The first 10 rows are patterns. Each new row is the sum of 3 different patterns, raised or lowered, with some noise. Before adding, each is slid sideways (what falls off one end comes back at the other) and multiplied by a number that may be negative. Names go in the order of the patterns.
(in the rows, 128 means zero)
Known rows, each followed by the names of its patterns:
[128 169 145 127 124 139 114 129 121 140 109  78 126 133 147  81 141 153
 125 120 115 132 136 141 128  78 121 113 131 146 127 128  93 152 124  78
 123]  fudif
[170 136  90 132 132 107 117 128 156 117 126 144 124 161 105 127 152 104
 107 119 131 159 136 178 140 146 117 131 137 134 160 134 132  89 141 139
 135]  rov
[164 162 147 125 130  94  78 152 157 124  78 116 126 152 140 139 109 133
 112 119 153 125 139 150 138 123 124 148 126  81  79 122 129 128 101 177
 127]  Goki
[127 110 129 123 135 132 128 113 131 110 127 118 152 146 145 146 157  99
 150 109 139 120 148 122 163 130 143 141 127 147 155 121 126 125 139 118
 125]  bep
[112 134 155 121  78 123 128 147  97  79 125 103 131 108 153 132 119 114
 133 132 151 130 164 128 111 108 125 129 132 128 130 125 112 133 138 128
 164]  Gezod
[ 96 113 128 110 132 152 118 162 126 116 127 138 126 123 136 130 124 121
 133 135 129 121 107 135 124 130 118 144 123 120 144 138 138 113 134 123
 110]  bofi
[135 109 145 118 153 134 127 124 131 125 147 163 132 128 125 126 147 125
 130 137 127 175 137 141 125 130 124 137 138 131 174 142 110 125 123 120
 103]  repu
[166 146  80  78 129 127 119 113 127 125 133 110 106 134 133 112  92 136
 126 129 134 133 130 132 140  96 131 125 127 128 120  92 155 108 130 119
 125]  Ratos
[133 131 127 143 121 135 113 134 142 103 112 137 127 140 131 136 128 112
 125 101 124 123  90 100 132  94 122 129  80 102 147 121 114 154 115 115
 145]  navif
[111 106 148 137 140 112 149 126 124 106 157  78 125 126 129 125 127 132
 130 124 132 145 128 134 120 129 119 109 167 129  83 117 130 131 119 176
 159]  dinim

New rows. What belongs after each?
[136 158 122 131 119 151  94 112  90  96 127 149 133 180 181  83 106 112
 173 134 138 106 132 113 151 134 140 162 114 129 133 103 102 123 128 119
 100]  Goki bep Gezod
[147 130 133 160 158 128 169 128 160 151 145 139 148 170 124 139 182 172
 133 110 128 119 144 129 131 136 195 134 154 162 160 171 152 166 143 133
 135]  fudif Gezod Ratos
[162 112 115 134  97 120 116  77 145 120  70 170 178 127 114  84 154  89
 113 104  86 111 123 129 107 138 105 161 108  64 107 112 129 162 136 179
 174]  rov Goki repu
[158 155 126 120 173 142 144 136 159 119 152 101 158 172 137 133 207 156
 118 122 150 119 120 147 161 134 144 133 164 126 184 116 168 154 157  92
 134]  Gezod bofi dinim
[114 117  71  70 194 152 103 109 104 141 155 147 127  78 108  64 117 179
 100 169 139 139  82 115 134 129  90  61 133  91 116 100 150 150 145 107
 148]  rov Goki navif
[137 158 100 130 128 168 134 109 122 136 143 125 147 171 117 104 125 111
 154 137 152 120 147  96 112 150  97 122 156 155  97 165 121 148 210 146
 119]  rov Gezod navif
[ 65 109 150 142 136 143 122 134 169 134 103 132 133 125 139 124 126 165
 108  83 134 146 154 164 128 168 113 152 101 113 100 129 141 142  99 137
 134]  repu Ratos navif
[156 115 125 134 150  91 162 146 161 101  97 143  92 158 116 159 115 129
 101 162 148 162 108 168 163 122  77  93 150 133 127 137 128 136 128 128
 131]  rov Gezod Ratos
[132 109  78  62 157 149 118  90 194 107 169 128 158 108 129  70 109 109
 153 121  73 116 132 141 131 124 110 129 105 113 125 119 122 134 157 116
  77]  Goki bep dinim
[ 56  65 114  54 152  86 113  44 128  93 118  77 102  82  52  87  55  62
 145 131  42  92  88  87  85  46  94 128 108  80  68 128  48  41 114  76
  34]  rov Ratos dinim
[146  82 107 166  89  85  90  83  69  61 133 114 127  96  82 125 110 107
 108 141 122 156 113 104 116 125 130  87 119 115 102 107 118  83 177  91
 132]  Gezod Ratos dinim
[103 110 102  87 114  73  80  97 147 112  67  99 101 105 115  84 100 144
 118 112  58 140 109  99 142  77 104  85  75 124  91 108  96 117 121  59
  93]  fudif rov bofi
[167 190 139 152 201 183 144 191 148 140 147 164 129 130 188 155 121 110
 171 174 143 128 180 165 169 172 134 156 151 141 158 160 176 167 164 226
 186]  repu Ratos navif
[132 107  80 151  83 151 132 123 104 127 114 124  86  59 127 150 121  89
 195 133 146 174 159 125 172 123  87 157 141 129 107 101 114 199 151 130
 115]  Goki repu navif
[144 120 114 145 142 194 193 225 174 189 213 170 138 167 114 143 184 175
 157 152 150 150 174 165 170 136 151 140 180 197 153 176 176 180 164 142
 196]  Goki bofi Ratos
[117 140 119 183  87 153 165 133 131 118 105  97 135 128 143 128 120 132
 144 151 123  89 109 152 119 127 141 120 142 138  90 102 153 169 127 131
 146]  fudif bofi repu
[ 97 111 144 159 100 150  93 113 104  81 116 171 184  95 122 119 142  92
 131 149 136 133  76 124 145 159 139  91  87 103 118 111 104 106 144 117
 114]  fudif rov Ratos
[ 89 122 140 124 105 105 134  80  87 162 136  98 126  99  83  92 113 124
  99  70 146  97 118  99 136 134  89 111 121 115 115  92 127 142 129 104
 121]  Gezod Ratos dinim
[105  59  98  89 118 131 107 118 112 147 106 146 120 104  88  88  54 170
 111 117 118 121 147 103  91  87 114 114  78 124 123 115 131 122 105 126
  80]  rov bofi Ratos
[ 96 112 161 117 121 131 136 105 111 141 158 128 110 150 136 109 176 167
 128 111 181 100 118 140  87 119 123 124 104 127 108 127 109 118 142 139
 118]  bofi navif dinim
[ 62 135  93  39 105  42  86 151 106  60  97 110  47 106  80  60  22  68
  83  80  55  80  89  38  58  98 101  76  71  71  43  59  68  47  81  91
  84]  fudif repu navif
[110 115 158 124  93 132 121 130 113 135 139 128  88 112 148 142 140 163
 149 123  97 131 101 116 125  77 100 126 100 124 130 110  86 152 140 113
 118]  Gezod bofi navif
[154  82  78 119  91 141 131 135 136 113 113 123 134 119 152 145 101 113
  93  99 110 131 112 129 116 130 131 140 122 156 107 138 169 129  85 129
 121]  bep Gezod repu
[ 93  79 120  95 113  88 132  97  85  84 116 109 131  93 130  91 130  99
  89  72 144 150 107 117 114 112  85 104 103 129 123 101 104 123 118  95
  74]  bep repu Ratos
[133 206 143 210 127 165 175 182 133 189 179 173 175 149 163 158 178 164
 173 178 161 207 177 137 171 196 168 165 228 175 177 183 202 166 184 156
 178]  rov bep dinim
[164 151 144 151 130 170 125 143 182 157 129 148 151 174 105 192 119 170
 126 179 147 171 157 160 149 135 188 173 142 162 144 145 137 145 143 123
 181]  rov bep repu
[149  88 103 101 111 117 121 117 120 104 130 123 127 175 106 126 146 131
  68 100 125 131 100  72 103  84 119 135 141 132 119 116 136 124 169 105
 143]  fudif Gezod bofi
[ 92  44  65  99 101 128 191  76 102  95 177 123 126  94  87  96 147 105
  67  97  98 142  82  32 111 100 121  92 144 172 149 107 118 132 161  89
 152]  Goki bep Gezod
[ 37 144  74  87 109 122 142 171 175 120 108 156 171 119 117  89  85 118
 149 138 106 131 124 137 109 130 105 143 162 103  53 160 160 151 111  83
 148]  fudif Goki Gezod
[115  87 122 142 153 139 140 146  94 129  84 143 113 136 119 117 138 129
 110 128 147 147 103 105 143 173 108 134 118  90  96 127 136 140 123 123
 104]  bep Gezod repu
[218 127 156 154 120 147 162 137 187 181 130 114 119 115 118 162 145 139
 126 212 190 101 140 150 233 114 145 112 110 118 175 142 191 193  97 124
 145]  fudif rov Goki
[ 90 159 146 148 115 101 112 103 160 149 149 122 133 128 146 139 156 161
 138 128 156 139 150 129 147  94 106 140 141 118 127 140 171 106 143 160
 151]  Gezod Ratos dinim
[ 99 132 113 102  92 108 112 123  90  98 112  93  83 105  76  92  95 107
 106 101  98  75  98  65  77  95 121  97 118 128  91  84 118  94  92 110
 112]  bep repu navif
[ 96  40 116  62  87  97 103  96 128 148  98  69 104 125 115  82  78  93
  59 102  95 113 111  79  89  88  59  89  80 115  92  89 127 154  57 107
  83]  Goki bep navif
[129 136 109 114 111 153  98 118 105 174  84 135 106  98 121 114 105 138
 155 124 123 102 126 125 137 154 105 154 116 114 125 164 103  97  77 109
  65]  rov Goki Ratos
[142 120 121 125 153 153 119 152 173 124 139  99 146  94 169 122 100 137
 181 149 141 127 181 151 147 153 109 143 105 156 135 148 119 140 104 133
  82]  fudif bep Gezod
[142  94 169 110 118 174 140  89 100 103 131  62  71 124 117 116 119 152
 110 100 118 157  99 101 105 115 104 148 130 109 177 135 114 102 144 111
 113]  rov Gezod bofi
[151 138 145  77 124 139 138  88  73 128 122 141 137 160 144 119 128 140
 140 167 141 158 115 126 106 125 148 144 107 137 142 119 138 141 154 158
 102]  rov Gezod bofi
[122 123 122 161 117 161 160 163  95 160 125 134 110 163 123 146 155 149
 127 125 110 127 138 129 145 164  92 128 170 142 118 124 151  84 134 141
 173]  bep repu dinim
[137  90 117 137 115 141  70 130 131  99 115 104 142 111 100 146  80 138
 113 142  92 123 117  91 127 118 129 138 101 126  81 111 187 144  71  96
 127]  rov bofi Ratos
[ 82  97  77  48 134 118 122  50  33  87  37  43  26  71  70  79  68 124
 139  80  61 136 134  87  64  60  66  61 136  79  60  65  67 101  63 139
  87]  Goki Gezod dinim
[139 157 165 129 136 170 171 133 149 146 174 172 145 158 199 133 143 166
 163 180 124 123 150 124 145 129 167 148 147 165 151 184 184 126 186 188
 151]  Gezod bofi dinim
[114 129 183 187 106  82 158 135 159 113 176 143 133 124 167 102 151 145
 159 142 134 124 136 133 161 153 148 157 143 154 142 134 204 120 108 132
 144]  Gezod bofi dinim
[132  89 149 153 114  99 127 118  77 110 134 149 125 126  70 128 113 124
  79  99  88 155 122  61 157 143 160 158 150 145 120  94  60 148 137 115
  84]  Goki repu dinim
[159 152 137 146 162 149 175 156 169 158 147 172 164 133 180 210 153 138
 136 174 191 159 192 158 191 179 156 174 171 157 150 160 164 137 190 178
 158]  Gezod bofi repu
[170 149 129 186 168 141 133 101 117 127 143 136  97  89 122 125 139 109
 102 147 133 121 146  89 129 132 137 136 127 125 121  70  77 116 125 139
 156]  Goki Gezod repu
[111 107  75 148 105 111  83 134  73 100 119 113 136  98  98  99  82  71
  86 108  78 112 119 101 129 118  91  81 103 114 121 111 129 116  87 110
 119]  bofi repu dinim
[116 122 147  97  99 154 128 126 122 132 133 146 120 170 144 107 140 102
 134 112  96 149 171 149 126  99 185 189 125 181 125 131 142 131 116 137
 149]  bep Gezod navif
[137 148  87  94 140  92  79  91 112 109 123  73 155 134 162 160 143 130
 120 105  85 146 139 109  84 102 121 153 110 101  92 141 106 117 151 149
 144]  Goki bofi repu
[ 70  91  86  70 117 133  38  58  94 107 132 124 116  39  68  98 107 100
 100  89 116  86  58 112 129  41 114 114  95  94  83 109 180  96 153 119
 116]  Goki Gezod dinim
[106 133  71 115 126 109  80 116  71 101 117 113  96 146 109  89 108 116
 131 105 134 113 105 125  66 132 106  60 109 154 124 134 105 175 156 124
 115]  rov Gezod navif
[155 143 162 143 166 138 123 137 147 158 137 136 158 139 168 161 146 131
 130 166 145 134 150 150 165 152 150 134 150 124 135 122 160 112 130 147
 121]  fudif bofi navif
[ 95  98 139 131 126  90 133 141 122 124 126 129 124 132 132  96 128 133
 131 122 115 103 105 133 162 105  88 108 147 142 121 128 143 108 116 109
 152]  fudif Gezod dinim
[189  93  71  84 123 137 109 134  87 112 118  98 129 104  82 103  81 161
  59 113 148 114  98  68  89 102 132 100 106  92  97  80  74 154  79  84
  78]  fudif Gezod repu
[131  78 104 117 129 129 127 128 143  87 130 157 128 126 129 209 132 124
 145 114 158 109 145 110 143 146 164 150 140 141 130 116 179 100 115 165
 141]  fudif rov bep
[ 84  57  92  34  61 105 124  60 104  58  93  78  97  84  74  76  94  70
  85  83  78 110  98  75  90  53  82  83  54  71  67  86  17  85  97 120
  74]  Goki bep dinim
[ 72 116 135 140 125 120 141 127 123 140 148 149 129 148 133 115 117 136
 134 121  92 172 129 143 108 161 158 164 143 117 138 113 114 102 148 172
 136]  rov Goki Ratos
[111 104 166 139  89 126 144 168 100 151 117 122 156 131 133 114 132 125
 122 143 108 130 190 112 145 104  90 125 132 114 160 151 140  86 124 180
 140]  fudif Ratos dinim
[117 109  89 103 120 103 137 130 137 136 110 163 137  68 108 137  89 176
 115 141 121 126  98 177 161  95  81  78 143 120 117  59 129 121 113 141
 148]  Goki Ratos navif
[ 64 101 112 124  95 145 127 101  92 112  74 129 107  95  83 130  78 126
 108  70 103 128 106 103 157 109 120 140 140 102 107 114  97  95 120 127
 146]  bep navif dinim
[235 163 212 167 154 122 180 180 185 188 183 137 154 120 180 163 199 170
 143 160 170 132 127 177 176 148 167 125 179 175 114 170 184 145 137 140
 192]  rov Gezod repu
[157  79  70 144  88  74  63 122 127 137  81 138 131 121 127 126 137 133
 110 112 145 169 114 109  68 126 147 139 131 107  86 110  98 152 120 136
 165]  Goki repu Ratos
[108 129 144  71 113 131 132 108 108 130 110 118 127 117 160  90  72 126
 130 140  91 140 138 104 110  96 127 121  95  84 100  88 111 116 106  97
 128]  fudif bofi navif
[130 115 129 129 159 172 128 159  98 162 174 151 101 175 151 146 141 152
 135 155 168 116 166 164 144 177 187 142 176 115 148 109 160 162 194 130
 129]  rov bep Ratos
[132 112 136  50 112  82  84 124  99 137 165 134  43  75 104 146  96  57
  92  71 115 116 121 116 107  72 125 118 107 100 135 107  88  92 144 152
 113]  Goki Gezod repu
[129 164 146 157 120 121  85 113 109 123 150 156 128 144 194 119 155 130
 222 183 130 100  99 120 165 137 152 156 102 151 128 132 192 133 148 132
 170]  fudif Goki Gezod
[151 103 149  97  83  93 113 119 107 157  79  84 103 124 157 121  65 124
  89  79  56 126  82  59  75 121  68 125  88  65  95 100  94  83 130 108
  99]  rov navif dinim
[117 114 147 108 126 203 132 134 101 147 158 127 139 122 170 114 102 128
 139  85  95 133 109 102 112 160 112 105 126 129 107 125 144 145 105 112
 120]  Gezod repu dinim
[ 91 115 133 108  86  92  81  64  77 130 113  89 106  97  94 157 104 103
 117 114 101  60 131 109  78 106 123 129 108  75 128 156 111 125  75 127
  57]  rov Gezod bofi
[140 162  85 124 135  72  78 118  88 102  86  69  95  98 112 108 130 109
 104 113 109 114 123 105 117 128  97  97 124 112 140 149 107  75 124 116
 115]  Gezod Ratos navif
[140 171 149 126 143 160 152 135  88 124 144 114 155 207 124 173 158 154
 144 163 164 157 152 171 158 158 141 151 164 143 143 165 152 150 130 165
 136]  bofi navif dinim
